There are 10 hidden switches. A switch that is on adds its own fixed numbers to the row, and there is some noise. The rows also spread widely along 13 directions, which tell nothing about the answers.
(in the rows, 128 means zero)
Known rows, each followed by its switches (1 for on, 0 for off):
[133  83 159 139  94 175 219 119 127 161  98 163  97 177 158 141 128 163
 215 107 181 119 108 157 135 120 147 141 163 127 153 100 159 190 140 152
 124 131 158 125  99  95  63] | 0 1 1 1 1 1 0 1 0 0
[143 136 107 123 163 105 106 145 120 104 112 142 125 110  89 157 127 125
  79 174 112 125 124 105 128  93 140 133 119 160 103 128 113 127 124 101
 124 140  98 120 115 158 113] | 1 0 1 1 1 1 0 1 0 0
[150 119 106  79 146 137  93 104 124 125 137  95 167 101 116 105 131 133
  96 139 113 133 133 112 127 157 116 125 129 125 152 150  88 106 131 146
 148 118 155 145 139 135 176] | 0 0 0 1 1 1 0 0 0 0
[158 142 104 137 170 107 144 103 126 137 109 151 127 117 116 168 134 116
 120 120 158 104  80 136 129 111 157 132 134 158 127 123  90 109 118 120
 124 146 108 150  92 171  98] | 0 1 0 0 1 0 0 1 1 0
[ 97  72 128 100 152 173 175 134 114 152 128 144 128 122 127 127 111 170
 120 115 160 117 156 135 127 140 105 110 153 162 171 111 124 156 130 135
 173 120 194  88 143  90 134] | 0 0 0 0 1 0 0 0 1 0
[121 127 146 106 115 135 145 133 103 145 115 131 118 155 168  75 145 107
 193 136 120 112 127 139 156 135 139 125 109 133 127 131 129 140 140 124
 120 134 119 143  98  89  87] | 1 0 0 1 1 0 0 0 0 1
[136 115 104 127 143 136 137 128 107 114 118 128 126 113 143 112 151 133
 117 147 128 104 105 118 133 110 138 144 133 134 125 147 120 105 136 143
 118 143 105 142  97 141  96] | 0 1 1 1 0 1 0 1 1 1
[174 120  94 123 144 101 135 119 124 134 100 121 145 129 124 126 122 116
 115 165  99 133 107 108 122  92 158 120 131 171  89 117 117  91 125 105
 125 136 120 126 126 121 103] | 0 0 1 1 0 0 0 1 1 1
[129 130  81 126 149 149 154 132  72 123  89 102 130 129 207 103 137 151
 162 119 166  98  32 115 128 137 126 103 136 153 155 140 107  84 157 144
 110 129 144 168  90 136 118] | 0 0 0 1 0 1 0 1 1 1
[123 121 156 103 154 116 158  99 116 106 117 143 106 130 110 146 151 124
 155 100 161 104 140 167 138 126 102 130 138 132 143 142 112 161 137 141
 142 116 121 160  85 133 114] | 0 0 0 1 0 1 0 1 0 1
[ 90 111  52 121 198 132 112 138  85 125  92 133 143  95  95 147 114 119
  67 184  97 134 101  94 152  85 153 109 142 191 104 120  53  41  93 101
 145 161 111 121  93 130 136] | 0 0 0 0 1 1 1 0 0 1
[125 125  86 134 171 122 137 155  99 114 120 138 129 113 142 116 122 115
 105 154 114  89 105 109 130 105 115 110 117 157 127 109 134  76 149 115
 115 159 134 133 141 140  90] | 0 1 1 0 1 0 1 0 0 1
[105 191 113  98 122 118 113 102 121  98  82 144 138 117 139 130 133 134
 118 144  96 147  70  96 124 155 137 137 144 158 163 150  63 106 132 169
 148 114  76 184   7 146 181] | 0 0 1 0 1 0 1 1 0 1
[135 100 111 103 137 137 152  98 137 160 119 140 146 120 109 121 114 118
  98 165  66 158 162 127 124 102 121 132 146 144 128  88  92 102 126 179
 170 132 154 118 100  89 154] | 0 0 1 1 0 1 1 1 0 1
[140 142 114 119 110 141 143 127 123 133  86 135 113 132 159 127 145 145
 141 138 134 127  71 120 108 132 133 152 131 136 128 123 121 165 156 156
 115 125 129 137 102 146 125] | 1 1 1 1 0 1 1 1 1 1
[157 143 133 133 132 113 151 125 116 132  97 144 124 147 151 129 131 123
 155 128 143 118  89 130 119 117 143 122 122 152 125 131 130 125 142 123
 115 124 106 141  91 138  90] | 1 0 1 1 0 0 0 1 1 0
[153 128 112 116 110 117 131 129 107 107 119 130 132 118 124 120 129 142
 121 155 100 125 112  74 116 132 152 111 142 144 146 149 118 104 102 126
 125 127 105 149  81 133 110] | 1 1 0 1 0 0 0 1 1 0
[144 127 130 133 149 121 210 108 118 188 106 161 129 128 117 166 107 126
 139 146 124 119  90 123 121 124 174 128 178 170 147 102  56  99  85 150
 167 141 128 172  41 121 109] | 1 0 1 1 0 0 0 1 1 1
[ 95 109 117 103 171 168 149 116 104 158 128 143 144 110 169  70 141 117
 129 111 140  98 141 157 147 146  75 135 103 124 166 125  99 104 164 195
 156 126 145 118 107 109 146] | 1 1 1 1 1 0 1 1 0 1
[147 109  93 119 115 141 158  92 106 105  93 120 132 148 175  98 108 128
 166 131 112 156 105 129 144  87 103  85 136 142 147 120 150  61 158 180
 106 116 139 139  91  84 129] | 0 0 0 0 1 0 0 1 0 1
[178 123 152 137 129 107 175 121 135 135 103 159 127 169 123 140 109 124
 159 129 148 124 120 132 121 111 148 120 132 152 132 127 146 122 129 112
 119 121 105 135 103 125  72] | 1 0 1 1 1 0 0 1 0 0
[160 125 106 106 162  93 154 114 130 148  83 149 167 152 154  99 114  97
 118 125  99 114 119  94 108 143 127  83 103 193 157 124 111  41 142 101
 158 124 128 134  91 102 124] | 0 1 0 0 0 1 0 1 0 1
[145 134 176 132 153  88 190 136 119 131 132 166  91 161 124 150 136 110
 180 100 172  62 128 164 132 118 136 126 128 146 131 118 148 167 135  84
 120 146 118 163 116 138  35] | 0 0 0 0 1 0 0 0 1 1
[146 115  97 111 172 119 127 118 129 117  91 138 149 112  84 151 127 142
  93 135 153 121 106 120 121 127 140 142 143 172 117 143  93 122 116 105
 145 122 120 119 138 157 134] | 0 1 1 1 1 0 1 1 0 1
[104 121 123 116 151 106 139 148  93 108  97 152 147 141 118 103 123 129
 118 163  88 105 131  66 127 147 166 118 132 178 137 166  86  53  84  75
 154 140  58 157  44 116  94] | 0 0 1 0 0 1 1 1 0 1
[ 97 142 125 141 145 171 179 138 113 134 101 159 104 150 200 110 129 154
 141 110 165 102  81 146 125 134 100 139 120 138 182 117 133 123 187 189
 127 129 119 138  63 133 108] | 0 0 1 0 1 1 1 1 0 1
[ 93 126 126  93 165 115 155 123 119 135 102 169 137 135 122 114 117 119
 101 129 101 129 156 126 132 120  90  99 127 188 155 104 101 119 144 142
 181 119 134 106  74  88 153] | 0 0 0 1 1 0 1 1 1 1
[185  89 141  85 183  74 107 123 119 107 124 119 163 143 109  67 150  79
 136  95 156  78 187 148 127 133  96 102  64 149  97 185 163  96 144  44
 118 111 117 104 214 128  79] | 1 1 0 1 0 0 0 0 1 1

New rows, each followed by its switches (1 for on, 0 for off):
[123 123 142 103  93 132 148 144 128 108  96 146 118 157 141 110 128 150
 143 153 110 133 125  96 122 131 147 133 139 158 137 143 146 148 136 110
 127 123 108 130  89 102 106] | 0 0 1 0 1 1 0 0 1 1
[160 102  86 100 137 104 152 128 105  99 116 120 144 105  99 148 102 148
  96 165  90 121 118  70 111 109 124  90 170 166 147 118 117  95 109 119
 137 133 167 152 126 122 139] | 0 1 0 1 1 1 0 1 1 1
[112 107  86 130 109 154 149 134  90 126  99 131 131 129 152 119 114 157
 120 181  82 154  96  67 135 103 167 102 164 164 144 121 100  74  99 145
 136 143 114 136  40  92 119] | 0 0 0 1 0 1 0 1 1 0
[127 111 162  97 116 121 167 108 130 148 116 158 135 149 120 119 125 126
 161 132 111 132 162 137 133 128 134 126 146 153 138 112 119 165 121 131
 162 122 137 124  88  82 117] | 0 0 1 1 1 0 0 1 1 0
[103  83 136 107 144 158 126 100 115 147 132 148 141 132 112  82 154 123
 148 120 135 122 178 149 166 137 142 154 121 116 131 152  95 128 102 140
 152 132  95 107  97 102 104] | 0 1 0 1 1 0 1 1 0 0
[ 97  85 151  96 151 148 176 104  99 126  93 145 109 132 110 151 136 132
 182 104 184 121 132 189 154 104 101 128 157 141 124 139 107 177 128 139
 135 116 156 132 112 106 125] | 1 0 1 1 1 1 0 0 1 1
[151 132 113 120 167 115 131  96 129 128 104 145 137 124 103 133 135  97
 111 118 138 127 118 148 131 110 122 125 120 141 127 145  97  79 130 146
 125 125 100 140 103 151 120] | 1 1 0 1 0 0 1 0 0 1
[190 110 111 146 154 122 173 111 142 132  96 156 142 158 119 134  93 139
 104 125 156 136 109 128 107  94 138 128 131 160 135 143 139  61 134 139
 113 114  91 113 119 145  91] | 1 0 1 0 1 0 1 1 1 1
[152 129 122 112 130 114 108 129 124  79 110 134 135 142 124 113 139 130
 116 115 133 112 125 103 108 140 116 115 110 133 148 166 152 101 145 103
 111 119  97 138 128 155 104] | 0 1 0 0 0 1 1 0 0 0
[141 136 129 113 132 132 117 122 115 134 156 121 127 113 127 109 144 136
 118 142 117 104 131 121 129 146 139 160 125 101 140 129  98 152 126 152
 130 141 119 154 108 152 115] | 0 0 0 1 1 1 1 1 1 0
[143 103 119 122 131 118 175 151 115 167 104 143 127 163 166 109 110 119
 151 154  89 118 137 103 118 111 131  83 113 178 129  60 153 124 147  94
 149 145 179 101 131  70  83] | 0 0 0 1 0 1 0 1 0 0
[177 130  76 123 161 121 118 107 135 115  93 124 174 123 119 122 107 136
  68 151 129 147  79  91 116 113 165 125 142 176 132 178  89  10 116 127
 122 121  74 140  97 154 137] | 0 0 1 0 1 0 0 0 1 1
[167 162  90  75 143  75  82 125 125  47  78 110 165 121 115 120 110 125
  79 138 101 148 101  93  95 115  72  82 119 181 126 154 146  92 178 108
 115  91 131 131 157 147 187] | 0 0 1 1 1 0 1 0 1 1
[148 121 144 113 147 127 114 127 127 153  98 132 117 155 135 120 155  99
 180 115 169 114 122 192 139 112 128 159  85 125  68 112 140 203 167  91
 104 132 144  96 190 139  86] | 1 0 1 1 1 1 1 0 0 0
[188  94  75 137 156 109 127 138 116  98  89 130 153 132  90 139 103 133
  87 161 135 126  95  86 111  86 161 119 136 164  97 169 133  38 102  76
  87 135  91 123 161 163  83] | 1 1 1 0 1 1 1 0 1 1
[103 132 112 105 157 107 150 122 122  97  89 169 112 121 109 159 130 126
  98 135 118 128 125 124 133  87  99 104 139 182 144 111 118 135 148 137
 145 127 125 120  69 121 139] | 0 1 0 1 1 1 0 1 1 1
[133 132 125 115 130  95 124 118 117  95 124 143 124 123 120 106 145  73
 132 160  66 122 157 130 151  73 114 109 114 137 102 121 145  88 141 133
 114 151  97 146  95 106  92] | 0 1 1 1 0 0 0 0 0 1
[145  88 173  76 117 102 162  51 122  78 120 134 126 121  22 183 127 118
 182 117 138 152 173 177 158  97 119 131 204 115 117 163  96 162  73 143
 138 106 131 189 101 114 139] | 0 0 1 1 1 0 0 0 0 1
[133 124 124 122 152 137 147 149 125 139 129 149 107 120 138 122 140 140
 110 136 143  84 124 114 121 145 132 149 109 138 151 126 127 152 144 127
 135 141 126 128 116 149  92] | 1 1 0 0 1 1 0 1 0 1
[124 125 144  75 121 117 139  86 119  74  89 133 130 134  88 150 129 147
 138 102 140 151 127 136 117 134  91 113 168 141 157 169 105 143 126 150
 142  87 128 163  83 130 172] | 0 0 0 1 0 1 1 0 1 1
[116 102 133 123 203  95 146 116 113 126 115 168 135 120  63 147 147  96
 117 126 143  87 162 153 146 107 141 139 128 163  98 144  85 106  91  82
 156 146  80 128 105 143  73] | 0 1 1 1 0 0 1 1 0 1
[142 153 138 133  90 131 155 142 152 173 128 169 105 143 121 130 127 131
  97 198  63 145 119  79 127 117 210 168 147 144 134 109  89 132  98 150
 140 157  71 147  27 119  86] | 1 0 0 1 1 1 0 0 1 1
[141  61  92  90 172 132 118  54  99 141  85 108 158 112 108 134 150  97
 176 102 164 138 129 185 161  98 123 118 128 142  78 141  82 113 112 113
 130 123 169 113 160 111 140] | 0 1 0 0 0 1 0 1 1 0
[163 156 118 116 154  57 145 147 123  80 130 147 117 106  79 178 108 107
  94 154  88  84 123  94  97 107  98  94 142 161 134  93 147 123 136  94
 126 152 153 174 148 164 105] | 0 1 1 0 1 0 1 0 0 1
[111 109 113 109 156 118 177 126 125 195  97 170 113 118 117 163 122  81
 133 171  83 129 132 153 143  69 128 119 137 181  91  36  92 157 133 132
 157 168 194 104 118  83 122] | 1 1 1 1 1 1 0 0 1 1
[114 147 179  98 136  95 146 116 126 148 131 165 118 170 160  64 154  67
 176 117  88  95 184 164 151 131 100 131  73 124 133 103 134 151 170 137
 146 138 102 140  76  85  88] | 0 0 0 1 1 1 1 1 0 1
[157 148 125 103 146  76 116 126 117  78  88 134 129 123 108 144 137  99
 138 126 129 104 105 120 115 121 115 105 114 163 113 156 139 116 139  78
 107 123 110 159 130 158 111] | 1 1 1 0 0 0 0 0 0 1
[150 132 131 122 134 123 139  91 117 165 128 129 127 124 144 100 151  79
 168 152 100 123 126 161 157 107 155 154 113 113  95 118  88 112 122 163
 124 147 101 159  79 117  95] | 1 0 1 1 0 0 0 1 0 1
[163 134 102 139 157 120 163 118 119  92 124 141 122 118 103 162 114 154
  96 122 154 106  85 110 113 116 120 121 162 136 172 140 119  88 125 158
 117 128 109 171  94 177 107] | 0 1 0 1 1 0 1 1 0 1
[140  76  88 122  94 181 149 113 106 126 146 112 131  90 126 126 118 179
 121 172 104 142 120  92 133 113 150 142 181 110 147 120 121 121 100 186
 127 144 164 134 120 114 127] | 0 1 1 0 1 0 0 1 1 0
[144 122  78 136 102 162 165 127 105 128  87 113 106 139 189 132 125 142
 171 147 134 138  40 120 137  87 133 107 153 136 136  92 147 116 169 168
  84 143 174 149 114 117 109] | 0 1 0 1 1 1 0 0 0 1
[182 159 122 117 162  93 124  92 149 138 102 140 149 140 142 112 139  93
 119 118 141 123 102 159 127 110 130 143  99 151 111 139 111 101 168 141
 120 119  93 137 108 150 120] | 0 0 1 1 1 0 0 1 1 1
[155 161 123 136 145  98 147 139 132 152 110 149 121 152 170 103 135  88
 141 155  99 105 105 134 133  99 141 128  92 161 107  86 140 118 172 122
 119 153 108 130 103 117  75] | 0 0 1 1 1 0 0 1 0 1
[200 103  99 149 156 144 129  96 130 143 160 112 152 107 129  95 148 130
 108 134 162  91 106 134 138 127 179 187 125  92 118 180 102  60 109 155
  97 148  71 159 131 180  66] | 0 1 1 0 1 0 0 1 1 1
[150 112  75 127 175 129  87 111 121 102  95 126 131 118 131 125 155 119
 105 123 167 123 103 149 142  81 123 137  90 147  86 150 135 111 161 112
  90 132 105  86 159 163 106] | 0 1 0 0 1 1 0 1 1 0
[153 136 118 124 147 127 146 119 121 139 104 137 123 137 129 149 118 135
 132 126 148 125  96 134 117 127 126 127 128 140 138 110 109 141 142 139
 125 123 141 138 115 149 124] | 1 0 0 1 1 1 1 1 0 0
[ 88 128 109 139 126 152 170 153  85 148 106 150 110 123 162 122 144 148
 143 165 108  94  74  89 133 136 173 145 157 152 143 115  83 118 107 138
 139 165 105 165  38 125  85] | 0 1 1 1 0 1 1 1 1 1
[154 109 140 125 143 122 143 125 108 108 124 137 132 138 119 117 128 135
 135 131 149 109 134 128 133 115 133 133 128 126 130 165 131 111 122 122
 110 125  89 141 104 142  87] | 1 0 1 1 1 1 0 1 1 0
[130 142 116 130 121 121 132 136 131 110  95 158 117 141 135 121 145 124
 121 168 103 129 105 101 138 101 159 146 126 154 120 136 125 115 136 130
 118 143  68 135  58 128  92] | 0 1 1 1 1 1 0 1 0 1
[154 134 105 123 149 119 144 115 128 173 131 131 133 108 134 132 130 108
 112 169  95 112 106 123 131 114 166 157 131 145 109  93  76 114 123 142
 142 163 135 152 103 136 112] | 0 0 1 0 1 1 0 1 1 1
[135 131 139 129 140 118 161 124 107 103 130 145 102 113 103 161 130 130
 124 142 133 103 115 127 124 107 134 136 156 127 138 149 106 111 107 144
 116 142  95 184  72 160  91] | 1 0 1 0 0 1 0 0 1 1
[148  91  78 129 163 169 149 146 140 184 132 134 146 123 154  90 117 139
  73 156 122 117 130 111 128 117 139 129 113 161 142  95 129  82 152 145
 148 147 162  73 162 104 106] | 0 1 0 1 1 0 0 0 0 1
[ 78  69  53 140 135 230  99 131  60  65 118  88 109  86 127 107 150 220
 114 162 183 141  76 105 172 108 163 174 171 102 123 208 101 100  90 169
  89 130  71 121 100 158 110] | 0 0 0 0 1 0 1 1 0 1
[168  85 103 108 182 126 135 133 122 162 134 119 160 127 131  83 112 109
  98 147 115 105 167 136 123 118  98 126  89 142 110 108 130  94 153 121
 140 131 165  90 200 113 115] | 1 0 1 1 1 1 1 1 0 1
[194 107  92 117 144 158 103  84 153 119 108 113 152 109 117 131 132 143
  95 110 187 150  98 157 115 110 118 155 121 115 120 170 133 110 158 167
  93 103 130 101 181 176 144] | 1 1 1 0 1 0 0 0 1 0
[151 122 143 131 140 132 145 116 148 175 120 156 130 161 154  83 148  97
 144 132 134 114 138 161 147 112 167 165  95 141 101 131 128 113 146 123
 123 147  83 107 113 112  61] | 0 0 1 0 1 0 0 0 1 1
[113 113 104 112 178 147 146  95 142 140  67 163 141 135 144 121 142 105
 108 103 162 146 117 180 142  82  93 117 113 180 124 130 117  91 179 163
 142 112 123  78 102 109 145] | 0 1 1 1 0 0 0 0 1 1
[140 133 133 117 130 126 117 107 112  90 112 136 121 116 109 144 149 118
 149 127 148 114 107 136 142 122 136 143 134 109 128 173 112 122 118 132
  96 134  88 172  92 167 107] | 1 1 1 0 1 1 0 0 0 0
[164  97 136 148  96 166 141 109 138 121 152 136  90 134 104 135 134 143
 139 148 142 147 148 149 148  80 160 167 140  80 115 141 157 146 115 171
  84 138  93 122 123 141  60] | 1 0 0 0 1 0 0 0 0 0
[109  89 116 113 189 124 146 118 113 116  84 154 129 136 101 144 128 106
 130 126 156 122 145 168 156  74 111 115 124 174  98 132 119 106 136  99
 132 134 124 101 131 111 107] | 0 0 1 0 1 1 0 0 0 1
[171  81 146  80 137 128 126  97 129 133 106 110 169 154 110  83 141 145
 159 104 171 120 148 145 124 168 142 162 126 129 111 186 112 150 119  93
 139  95 124 121 170 125 120] | 0 0 1 1 1 1 1 1 1 1
[158 102 103 141 171 115 147 136  77 103 108 116 129 134 126 125 122 121
 156 143 156  92  96 133 140  93 132 122 128 133  99 147 129  84 122  99
  86 143 109 156 145 153  66] | 1 0 1 1 1 1 1 1 0 1
[156 110 158 101 141  93 179  85 115 109  97 149 141 149 106 131 117 110
 168 105 142 127 144 152 129 111 106  99 146 152 139 158 119  96 116 134
 136  99 110 161  79 109 116] | 1 0 1 1 0 0 0 1 1 1
[174 126 110 121 164  98 173 137 133 151 110 144 145 122 105 164 109 131
 104 142 140  93  88 107 106 127 154 116 157 185 134 107 105 111 118  89
 145 144 157 147 142 146 102] | 0 1 1 1 1 0 0 0 1 1
[165 152  53 108 126 172  99 111 125 166  80  84 136  98 211 106 156 149
 119 139 148 141  12 121 110 150 138 155 108 137 125 114  91 145 189 183
 108 118 177 124 140 161 179] | 1 1 0 1 0 1 0 1 1 1
[ 75  99 101 106 150 203 111 115 121 117 109 134 100 102 155 119 166 153
 120  99 180 133 130 180 147 115  73 140 110 126 141 125 144 186 189 183
 131 117 166  68 145 126 151] | 0 1 0 0 0 0 0 0 0 0
[153  81 121 101 135 124 140 110 114 138  89 131 153 139 102 129 119 115
 159 130 127 130 134 125 119 130 136 112 132 149 110 134 116 108 105  86
 130 125 154 123 158 115 114] | 1 1 1 0 0 1 1 0 0 0
[122  86 148 109 148 150 135  94 116 124 119 133 139 134 106 111 152 121
 161 110 166 129 158 175 158 118 133 143 134 121 116 170 111 124 113 130
 134 119 102 125 116 116 100] | 0 0 1 1 0 0 0 0 0 0
[143 100 125  89 144 125 134  87 111 128 102 126 157 137 122 113 136 123
 161  96 154 121 126 146 133 144 114 121 132 132 137 149 101 131 127 127
 136 111 146 137 127 124 139] | 0 1 0 1 1 1 1 1 1 0
[180 136 119 114 104  86 155 140 131  95 129 139 138 145 134 115  81 127
  98 163  50 139 156  81  88  89  75  69 129 153 155  74 196 103 173 148
 126 122 169 122 142  97 126] | 0 0 1 1 1 0 1 1 1 0
[140 165 131 119 103 105 141 151 164 128 104 177 113 141 131 130 130 142
  77 163  71 126 126  74  82 135 145 144 118 175 145  98 146 159 155 128
 153 131 103 110  81 131 114] | 0 1 1 0 0 0 1 1 1 1
[137 144 177 104 122  81 144 147 137  91 122 184 129 157 103 108 121 117
 120 130  94 102 184  94 105 146 102 111 106 152 168 141 164 140 138 103
 147 117  85 129  86 120  94] | 1 1 1 1 1 0 1 1 0 0
[175 148 135 107 129  79 110  97 139  99 127 131 136 125  85 125 140  91
 110 147  88 135 144 137 122  95 129 140 126 123  95 142 120 111 131 131
 115 128  88 157 117 148 114] | 0 0 1 1 0 0 1 0 1 1
[121 111 147  90 165 124 109 113 138 138 115 148 170 140 104  72 146 107
  97 126 114 116 179 123 130 168 145 156  99 148 130 187  80  75 109 101
 169 119  63 124  93 121 119] | 0 0 1 0 0 1 1 0 0 1
[146  85 123 100 149 120 138 102 110 130 123 127 149 131 107  96 134 119
 157 121 133 103 154 128 142 146 139 130 126 135 122 151 109 108 100  98
 139 130 125 137 142 116  98] | 0 1 0 0 1 0 1 1 0 1
[159 146 139  97 129 111  94 105 133  76 110 119 134 129 134  98 169 128
 138  99 153  99 116 133 109 168 110 162  97 106 134 190 138 146 162 127
 109 106  87 160 129 177 120] | 0 1 1 0 0 1 1 1 0 1
[116 144  99 123 181 125 150 126 120 117 102 157 130 115 153 125 130 115
  96 124 136 108 102 138 134 102  84 107 114 171 156 112 123  89 180 163
 139 131 125 123  88 131 135] | 0 1 1 1 1 0 0 1 0 1
[202 101 119 100 112  94 158  80 129 154 139 110 140 126 101 142 110 110
 154 158  81 133 135 119 126 111 160 128 157 127 108  98 100 120  95 130
 131 142 171 172 136 111 115] | 0 0 0 0 1 1 0 1 1 1
[108 143 116 122 158 129 167 128  87 142 122 138 119 105 174 115 131 113
 141 136 117  89  98 131 131 127 106 113 124 146 152 109  96  99 144 166
 142 144 139 169  65 125 118] | 1 0 1 0 0 0 0 1 1 1
[129 123 133  98 144 107 162 152 109 127 109 146 146 142 161  86 128 128
 135 132 116  80 127  93 115 156 112 103 118 171 164 131 134 112 150 101
 151 131 137 142 104 104 109] | 0 1 1 1 1 1 0 1 1 1
[144 107 116 106 146 120 110  93 127 129 109 141 136 113  78 139 145 118
 114 131 129 142 148 141 132 111 137 144 124 136  98 140  95 146 105 125
 136 120 111 104 125 142 129] | 1 1 0 1 0 0 1 1 1 0
[167 161 156  85 104  74 111 142 155 114 142 145 127 126  90 133 112 100
  89 175  36 134 182  95  93 123  95 119 110 132 131  82 154 172 155 124
 142 130 155 134 143 124 143] | 1 0 1 1 1 1 1 0 0 0
[132 109 124 105 159 114 122 142 123 190 123 131 156 133 125  83 144  89
 138 177  91 103 149 119 154 137 191 148 105 170  79 110  81 118 101  61
 162 163 121 113 139  91  82] | 0 0 1 1 1 0 0 0 0 1
